Each new row is followed by what is left after taking away its nearest point in the smallest flat space through zero that holds the last named rows.
(in the rows, 128 means zero)

q613, 6 rows:
125	171	103	163	155	90	131	115	141	166	136	145	140	120	98	108	89	126
193	139	150	128	93	134	117	129	140	146	146	145	141	164	123	132	149	59
154	111	151	91	133	96	119	140	95	121	150	112	145	133	108	126	137	140
108	133	140	114	101	104	134	133	148	166	163	133	156	150	126	130	88	114
125	135	116	96	128	133	77	109	158	160	129	156	148	132	111	107	93	126
98	151	137	161	150	110	118	135	108	142	139	142	168	48	88	93	93	159
New rows:
115	105	89	132	146	141	83	116	165	134	145	144	108	139	102	156	81	101 -> 124	95	114	145	142	133	108	136	131	111	155	125	112	121	102	163	106	105
130	124	136	154	120	99	103	106	62	114	142	135	99	120	96	100	111	124 -> 112	116	131	146	101	120	107	103	85	117	137	137	89	140	120	112	107	115
122	125	111	135	128	117	112	108	120	123	91	120	146	118	120	118	87	68 -> 118	111	118	126	127	113	124	116	107	109	93	105	141	122	128	127	97	79
115	147	148	102	118	70	144	124	148	110	144	120	184	98	118	133	103	131 -> 132	146	129	110	124	103	138	112	159	92	113	125	153	109	135	140	131	120

q81 (6 x 18):
86	93	116	120	121	106	152	82	152	80	94	141	168	140	72	91	139	144
77	94	113	156	147	178	91	137	159	143	135	128	162	102	123	118	157	141
109	168	164	111	118	91	141	134	76	129	137	94	106	142	121	143	139	99
112	155	108	77	133	201	171	92	132	159	150	144	180	108	117	65	168	130
114	155	114	135	142	183	63	93	160	140	138	166	135	104	124	124	135	110
126	106	130	96	133	182	101	114	105	126	86	112	166	117	127	149	128	133
New rows:
102	138	149	129	115	108	123	160	126	137	200	121	152	131	129	103	100	124 -> 122	124	144	113	113	122	109	141	125	121	167	129	164	132	126	116	82	130
150	105	157	79	124	163	164	128	122	131	186	129	85	139	80	109	139	128 -> 142	85	158	101	128	160	125	131	132	118	170	130	81	137	78	132	130	129
136	164	146	125	148	124	122	139	117	144	111	132	127	140	150	141	167	115 -> 136	141	135	132	148	118	129	134	136	131	101	141	136	142	142	132	163	129
141	175	174	158	101	123	126	118	200	123	153	117	116	120	140	118	155	137 -> 146	150	179	136	99	136	130	119	177	115	121	97	137	122	139	133	150	147

q723, 6 rows:
110	167	134	91	148	99	110	72	119	118	125	140	124	131	89	131	171	135
104	178	101	130	105	100	136	108	124	177	136	120	174	93	147	182	118	141
86	162	91	119	116	90	136	113	133	171	134	125	176	81	107	116	129	185
116	172	82	126	78	100	90	90	126	126	136	106	135	138	121	126	155	118
76	142	152	154	101	123	133	112	108	99	130	108	149	113	132	123	148	151
108	186	78	101	112	96	131	65	162	150	143	89	162	149	124	158	128	107
New rows:
128	136	101	111	147	101	136	139	137	127	134	127	129	172	106	154	127	171 -> 127	128	115	131	132	111	131	152	122	114	132	127	123	170	121	158	129	167
77	144	164	173	142	130	72	130	129	124	88	141	116	136	165	133	131	121 -> 89	140	135	153	157	124	80	131	157	146	91	139	121	142	152	118	115	124
114	166	141	131	146	101	122	133	155	110	104	133	107	138	93	134	138	121 -> 119	156	134	148	132	109	126	156	155	120	106	129	113	130	110	136	121	123

q909, 6 rows:
82	123	153	162	138	147	144	133	100	113	153	130	179	178	112	157	108	140
121	105	107	123	132	149	94	118	109	155	153	134	132	153	120	163	81	103
150	146	89	166	159	152	135	73	139	105	175	108	155	131	132	131	119	123
150	154	155	170	199	155	112	124	107	144	168	100	163	123	82	129	119	150
125	121	132	134	155	123	149	100	151	194	131	180	125	69	78	164	103	105
114	132	129	166	140	178	130	108	122	133	165	136	129	119	148	152	65	81
New rows:
99	151	136	144	138	113	86	126	158	133	84	129	128	103	104	99	108	154 -> 92	145	118	147	128	120	85	114	156	120	94	127	134	122	118	107	98	146
143	124	82	121	119	119	114	125	139	123	141	146	129	116	124	124	128	147 -> 128	130	113	134	121	130	120	145	128	120	139	146	131	116	127	123	120	146
131	137	112	121	122	142	95	124	109	129	79	141	121	121	121	145	142	161 -> 124	144	115	139	125	155	109	115	112	120	89	143	127	117	130	147	132	152
98	108	129	146	124	119	129	139	126	186	144	116	135	106	129	142	110	129 -> 109	116	117	145	117	114	131	135	131	160	142	99	135	114	146	124	130	139
136	125	138	69	145	126	84	107	122	134	127	162	128	140	103	122	146	147 -> 122	138	150	96	140	145	109	102	127	110	134	163	129	132	130	117	134	132

q676, 6 rows:
127	143	82	180	152	105	154	181	152	114	114	135	131	134	76	119	212	99
143	176	132	132	130	110	123	115	134	124	97	95	123	184	103	105	190	144
119	119	94	155	130	99	149	92	128	142	147	153	149	168	89	133	177	69
134	212	161	106	174	132	107	128	122	102	144	122	111	186	103	96	184	67
128	155	91	121	122	135	139	186	139	83	148	168	122	127	112	82	140	74
147	161	170	135	105	149	147	138	134	141	128	179	162	146	115	150	157	96
New rows:
173	115	122	102	151	89	131	138	137	162	155	124	129	155	185	142	128	135 -> 175	121	116	107	148	91	136	156	142	155	153	132	130	152	180	137	136	131
95	143	157	137	116	139	118	142	127	163	152	136	135	174	109	91	132	134 -> 88	122	145	145	123	137	119	152	129	164	152	130	130	151	113	97	120	145
131	127	166	135	124	150	135	123	102	120	138	140	108	154	117	132	137	157 -> 123	112	140	141	127	143	139	130	104	114	145	142	104	145	114	125	133	150

q541 (6 x 18):
139	128	139	114	102	163	171	135	110	163	123	138	125	137	112	166	153	137
116	90	129	125	129	113	173	122	96	142	171	103	155	102	99	140	115	132
114	120	169	125	108	149	165	101	154	141	133	132	139	121	123	158	152	138
130	153	166	126	146	114	173	164	108	131	121	171	126	156	121	172	105	130
125	144	121	138	95	110	112	138	116	95	167	169	119	118	125	155	104	170
114	140	171	99	120	163	110	119	110	136	126	96	90	130	112	110	116	159
New rows:
122	108	107	104	135	121	131	135	182	95	135	119	115	87	139	105	138	63 -> 125	124	124	90	120	136	144	154	150	103	141	133	95	97	123	128	126	88
115	131	99	130	114	166	118	126	142	99	87	97	98	137	94	151	105	93 -> 108	125	105	137	115	150	133	125	143	91	104	106	111	130	91	164	96	96
165	142	127	144	184	127	112	132	97	171	129	124	136	131	82	137	106	144 -> 158	141	131	154	164	132	101	107	135	159	132	134	142	121	95	142	125	150

q5 (6 x 18):
129	125	129	104	144	160	111	142	109	71	170	103	129	109	102	129	54	164
127	147	132	112	111	148	131	123	122	92	123	138	118	136	133	150	107	89
111	131	134	144	143	95	123	124	123	79	154	114	129	154	130	150	123	118
68	120	124	126	156	136	100	152	121	147	182	151	156	115	85	176	161	123
159	161	130	132	186	130	152	142	106	150	124	165	124	122	128	171	147	96
117	110	111	131	157	148	116	134	117	148	110	81	104	89	83	150	143	145
New rows:
118	104	140	132	121	131	134	136	134	163	135	137	121	101	135	147	120	146 -> 123	111	143	136	119	121	139	130	132	139	132	132	115	114	145	152	112	134
173	132	114	95	115	95	126	139	138	146	140	104	150	132	144	157	136	155 -> 160	133	113	88	104	106	121	137	138	138	138	103	146	131	138	169	136	140
123	142	107	120	116	138	124	118	119	149	168	142	121	113	162	125	112	119 -> 122	136	103	131	124	126	124	113	118	145	157	119	109	113	158	130	121	121
122	71	133	121	113	86	135	127	134	133	130	142	144	112	146	168	80	121 -> 130	72	130	121	119	92	139	127	132	145	117	139	137	104	143	170	86	120
110	148	114	167	149	145	166	105	96	168	108	157	158	130	101	123	129	145 -> 99	145	116	165	127	143	159	96	99	131	110	139	152	141	104	120	110	140

q326 (6 x 18):
136	111	106	130	100	143	84	103	107	142	91	140	92	164	101	140	149	105
113	123	53	118	112	154	90	103	175	192	114	131	107	137	116	130	146	120
150	107	62	150	99	140	92	155	122	126	123	122	107	120	89	127	118	127
84	69	91	156	61	139	170	110	140	94	94	154	107	104	87	88	143	130
92	99	50	171	102	171	109	134	155	173	61	173	144	134	60	95	158	127
90	122	93	136	86	133	119	158	154	136	87	96	123	116	112	60	138	66
New rows:
96	136	124	128	126	160	133	150	118	118	153	142	166	152	145	100	102	107 -> 106	127	116	122	117	161	124	130	112	117	160	146	145	159	144	119	103	115
162	105	97	160	129	99	119	99	96	116	97	89	132	147	158	161	100	89 -> 139	107	97	165	142	104	146	97	121	128	97	104	158	134	161	150	104	106
130	144	133	137	135	151	158	118	159	109	93	106	145	120	158	151	144	150 -> 143	141	122	141	125	152	138	127	146	105	88	98	133	126	148	153	141	140

q890 (6 x 18):
168	129	149	168	119	142	113	128	159	119	135	113	133	144	148	183	77	147
126	120	175	154	173	121	110	102	114	167	93	109	125	147	152	125	112	136
144	105	135	123	113	89	132	137	99	165	147	95	110	148	179	130	134	113
131	134	157	151	97	81	147	119	135	124	89	134	87	123	170	105	92	116
154	99	118	146	105	88	123	113	128	113	129	76	118	138	95	158	116	158
151	131	153	165	133	84	96	121	108	133	158	142	68	129	111	110	134	149
New rows:
132	127	97	115	132	153	123	157	156	140	130	140	102	153	149	167	134	118 -> 122	123	104	121	139	132	123	140	149	138	107	135	90	148	128	148	137	126
127	137	99	139	165	131	101	63	107	117	128	143	131	167	181	109	151	121 -> 134	136	82	138	138	126	111	67	122	91	131	139	132	160	166	121	142	126
146	127	119	91	135	130	142	139	135	112	148	118	131	132	96	154	93	101 -> 139	131	138	98	150	120	137	131	124	126	137	127	117	132	105	134	95	98
72	123	174	151	101	156	99	150	122	151	124	146	117	124	136	144	144	120 -> 75	112	158	146	85	143	106	148	124	139	122	127	120	123	119	152	145	126

q732 (6 x 18):
164	80	143	104	119	168	167	203	153	111	150	130	149	145	141	83	121	121
118	117	155	111	96	148	145	175	137	174	145	86	111	119	184	121	102	161
102	112	149	81	80	110	125	188	210	123	150	94	160	142	153	156	136	100
124	137	137	103	111	126	135	191	161	114	162	100	143	146	137	115	97	168
103	127	119	129	95	169	159	135	173	113	175	111	135	145	164	93	70	153
117	104	158	99	110	162	155	150	174	133	149	114	176	187	151	98	84	122
New rows:
124	133	107	132	101	118	160	88	138	118	128	133	88	160	166	140	105	110 -> 148	132	118	119	118	102	153	125	123	116	120	133	94	164	147	140	119	120
121	127	93	96	165	146	127	89	132	142	150	112	87	123	103	104	144	138 -> 121	120	106	80	159	140	125	109	145	147	149	104	99	132	106	110	149	131
144	139	116	134	91	88	112	90	100	151	142	134	158	163	167	94	159	112 -> 153	140	108	133	89	87	115	116	103	137	154	132	151	152	165	88	160	126

q867 (6 x 18):
153	132	148	88	109	171	163	115	119	112	148	87	139	128	99	162	136	172
130	146	153	105	122	148	167	86	108	117	137	105	156	117	134	82	145	109
150	85	101	142	115	130	143	137	117	130	139	152	176	125	149	96	108	129
145	95	143	105	116	135	183	134	130	173	142	150	128	75	102	81	111	152
169	108	126	139	77	93	102	123	111	106	130	70	125	97	153	93	159	117
184	75	153	115	90	156	159	130	89	88	132	125	148	63	114	85	134	139
New rows:
138	124	95	131	133	111	138	150	161	150	126	136	135	125	121	119	100	96 -> 144	135	113	120	130	128	138	139	149	121	123	117	132	123	113	132	114	96
119	136	135	132	128	163	149	86	123	132	128	144	65	149	144	142	98	123 -> 137	117	122	141	109	151	141	92	119	129	132	134	75	143	157	131	99	125
86	105	96	99	129	123	74	134	123	95	106	110	135	166	149	120	148	76 -> 96	91	109	74	124	137	112	141	130	126	118	117	126	140	118	117	136	109
88	110	80	116	152	145	154	109	129	140	134	161	176	129	171	128	120	79 -> 108	109	101	105	129	136	136	122	131	131	129	124	126	99	145	155	140	103
122	140	107	154	119	165	119	134	147	159	99	138	156	91	127	88	149	120 -> 124	148	107	149	117	173	111	136	149	148	100	123	150	104	120	121	153	134

q280 (6 x 18):
96	105	161	187	137	126	124	85	96	106	138	124	105	117	182	147	87	109
105	119	161	212	127	183	153	118	103	77	105	131	129	201	111	167	134	133
135	127	158	212	169	169	80	105	115	113	141	160	148	152	95	179	137	140
121	134	153	199	132	160	87	101	113	114	135	99	135	106	149	132	64	132
124	96	114	179	150	135	126	102	104	84	143	108	188	173	121	185	118	136
130	132	172	188	151	158	138	102	143	117	105	108	136	141	161	139	117	124
New rows:
154	107	119	88	139	139	124	126	98	90	109	143	115	143	106	155	134	168 -> 157	115	136	95	144	141	121	117	111	101	102	129	108	121	133	141	118	163
139	94	144	147	118	152	95	158	139	119	121	119	158	120	129	115	144	102 -> 130	87	140	134	112	139	105	158	132	119	124	126	145	119	136	113	148	96
89	94	154	130	159	103	148	160	119	90	97	139	159	91	167	99	155	128 -> 95	107	145	136	151	121	122	173	115	91	103	142	165	89	134	96	148	141

q163, 6 rows:
167	89	134	137	145	164	100	120	202	106	111	55	109	125	99	87	120	124
157	55	58	158	161	68	100	166	126	64	129	83	145	145	90	119	189	148
145	74	103	157	109	146	84	94	155	68	123	44	148	119	77	135	115	117
153	70	110	132	118	153	133	139	141	104	105	104	181	121	99	154	83	142
162	58	119	123	128	157	119	181	162	89	144	76	85	90	82	168	166	89
121	121	127	145	170	157	59	122	153	57	107	44	131	134	116	143	110	88
New rows:
107	131	121	104	163	104	98	165	146	144	112	127	132	122	119	127	160	120 -> 105	129	125	107	127	116	105	133	144	154	115	128	145	114	109	130	138	125
91	130	168	149	153	113	115	103	153	137	117	93	118	95	154	123	147	95 -> 103	105	152	147	141	103	140	118	141	145	114	115	146	94	147	133	140	118
110	129	101	119	163	135	143	164	87	91	88	128	87	115	162	144	101	158 -> 117	125	103	127	126	137	146	125	100	103	101	117	75	106	145	122	105	164

q211 (6 x 18):
81	94	138	126	188	152	119	129	132	128	130	121	157	106	87	130	133	157
94	124	151	95	145	114	122	140	141	157	133	73	138	136	89	134	129	132
119	121	128	99	138	132	125	140	141	117	154	75	137	137	144	142	130	109
123	157	118	127	87	105	175	77	134	89	132	134	100	122	154	128	158	160
83	119	82	162	165	149	95	132	142	100	155	125	119	129	141	127	145	133
104	80	122	151	131	153	136	147	161	129	156	163	131	124	146	139	97	123
New rows:
106	139	160	133	101	195	136	171	102	150	132	140	132	113	127	118	78	138 -> 100	165	144	129	100	184	133	153	97	128	135	115	120	116	135	115	106	146
151	152	124	125	124	135	141	140	165	159	159	110	167	130	161	115	126	81 -> 133	158	123	140	137	133	144	119	156	156	143	130	165	116	136	105	142	114
101	119	147	131	150	93	117	99	179	138	129	145	133	128	141	126	134	119 -> 129	128	147	126	152	97	110	100	161	132	119	143	140	127	148	123	137	108

q870:
176	153	176	132	157	163	131	127	91	126	183	48	111	137	109	149	44	129
123	150	92	137	178	156	164	146	119	110	156	104	124	119	135	121	118	131
152	200	115	121	154	127	104	126	113	73	151	132	94	206	88	164	80	131
151	133	135	102	141	160	67	187	106	105	159	63	123	114	55	143	125	62
153	170	142	72	146	135	113	135	133	92	130	93	135	152	116	137	111	135
118	168	187	118	130	134	103	173	109	82	141	93	110	156	108	131	94	90
New rows:
124	153	129	117	130	129	119	120	113	129	126	124	121	129	82	136	127	129 -> 112	144	134	124	128	128	137	118	116	137	121	128	126	117	102	125	132	136
142	124	139	122	108	147	154	138	119	126	124	158	93	124	148	109	131	129 -> 154	125	130	111	112	152	142	139	119	125	128	149	95	124	134	115	133	126
126	120	147	133	132	134	111	139	143	124	129	187	112	117	128	131	111	179 -> 129	119	145	123	142	147	108	155	140	121	137	165	117	103	120	128	114	168
117	69	123	124	151	150	127	173	156	122	130	139	131	128	78	108	140	148 -> 123	82	145	126	147	142	136	155	155	120	129	142	126	148	91	112	116	167
117	134	178	119	133	86	138	78	134	84	126	125	164	132	148	88	173	139 -> 132	125	147	148	146	102	126	82	116	94	155	118	149	127	113	104	163	122
187	136	135	85	108	104	119	142	135	130	129	132	101	129	125	125	131	151 -> 162	130	127	118	117	110	138	158	126	131	138	139	92	118	134	114	134	139

q332, 6 rows:
182	180	203	155	210	101	178	134	80	130	126	98	148	152	131	116	151	76
101	144	124	116	176	115	146	92	71	65	174	112	122	134	139	144	97	139
123	147	95	125	114	121	167	90	83	106	144	147	149	88	112	186	99	80
144	122	117	118	152	109	177	54	74	107	73	130	91	106	87	109	106	109
118	175	90	102	104	82	171	94	125	68	138	142	134	142	104	103	155	89
133	135	138	108	131	120	131	84	109	114	128	131	133	163	105	143	150	111
New rows:
132	86	92	88	130	148	119	156	136	120	114	123	137	177	121	134	163	129 -> 138	96	91	104	148	143	144	164	116	117	114	119	138	147	128	136	140	117
155	167	160	123	120	147	114	125	108	146	115	103	114	155	128	149	161	95 -> 130	158	126	122	110	147	115	132	114	127	121	105	97	127	139	134	133	119
107	97	131	165	122	137	126	119	155	100	133	99	148	179	135	56	146	158 -> 118	98	125	176	114	146	144	108	129	117	131	111	166	144	127	105	124	124
145	118	117	79	82	146	133	89	140	128	114	153	125	134	153	171	165	71 -> 140	117	131	97	127	144	136	122	135	118	121	129	105	122	183	134	141	104

q447:
132	173	135	141	98	99	158	160	152	126	76	86	89	128	143	154	121	140
146	170	88	98	85	146	96	100	119	114	151	140	115	183	143	104	115	136
164	148	131	140	125	130	133	116	122	130	113	114	109	139	98	124	104	97
129	177	109	145	95	85	141	129	120	170	105	79	127	157	140	132	163	119
81	121	124	122	88	132	128	124	129	133	79	122	123	147	136	179	82	111
137	134	155	118	140	108	152	110	79	133	146	113	138	168	66	139	136	125
New rows:
105	133	128	111	145	134	107	148	110	122	121	145	133	133	147	140	123	136 -> 126	143	129	123	150	129	111	146	109	129	118	134	128	131	136	131	126	123
132	146	127	171	105	157	112	102	120	127	120	139	138	129	105	112	126	178 -> 123	138	133	177	109	152	118	108	122	133	111	135	142	120	105	121	128	176
116	102	142	137	158	187	167	130	126	138	133	83	88	136	134	128	115	141 -> 114	110	125	135	148	185	156	121	122	149	141	83	96	148	146	118	127	139
127	117	116	118	123	103	131	150	170	134	124	142	140	126	153	80	128	126 -> 125	115	130	112	123	101	141	141	150	131	121	138	140	144	123	95	114	119
122	169	81	118	171	140	95	87	173	150	124	126	154	116	126	137	126	124 -> 117	169	105	110	177	131	116	99	166	135	121	121	146	120	108	155	123	143
128	69	133	156	140	120	69	152	112	126	102	140	133	172	134	129	149	106 -> 144	91	139	151	136	114	79	164	118	109	102	133	113	176	133	126	149	125
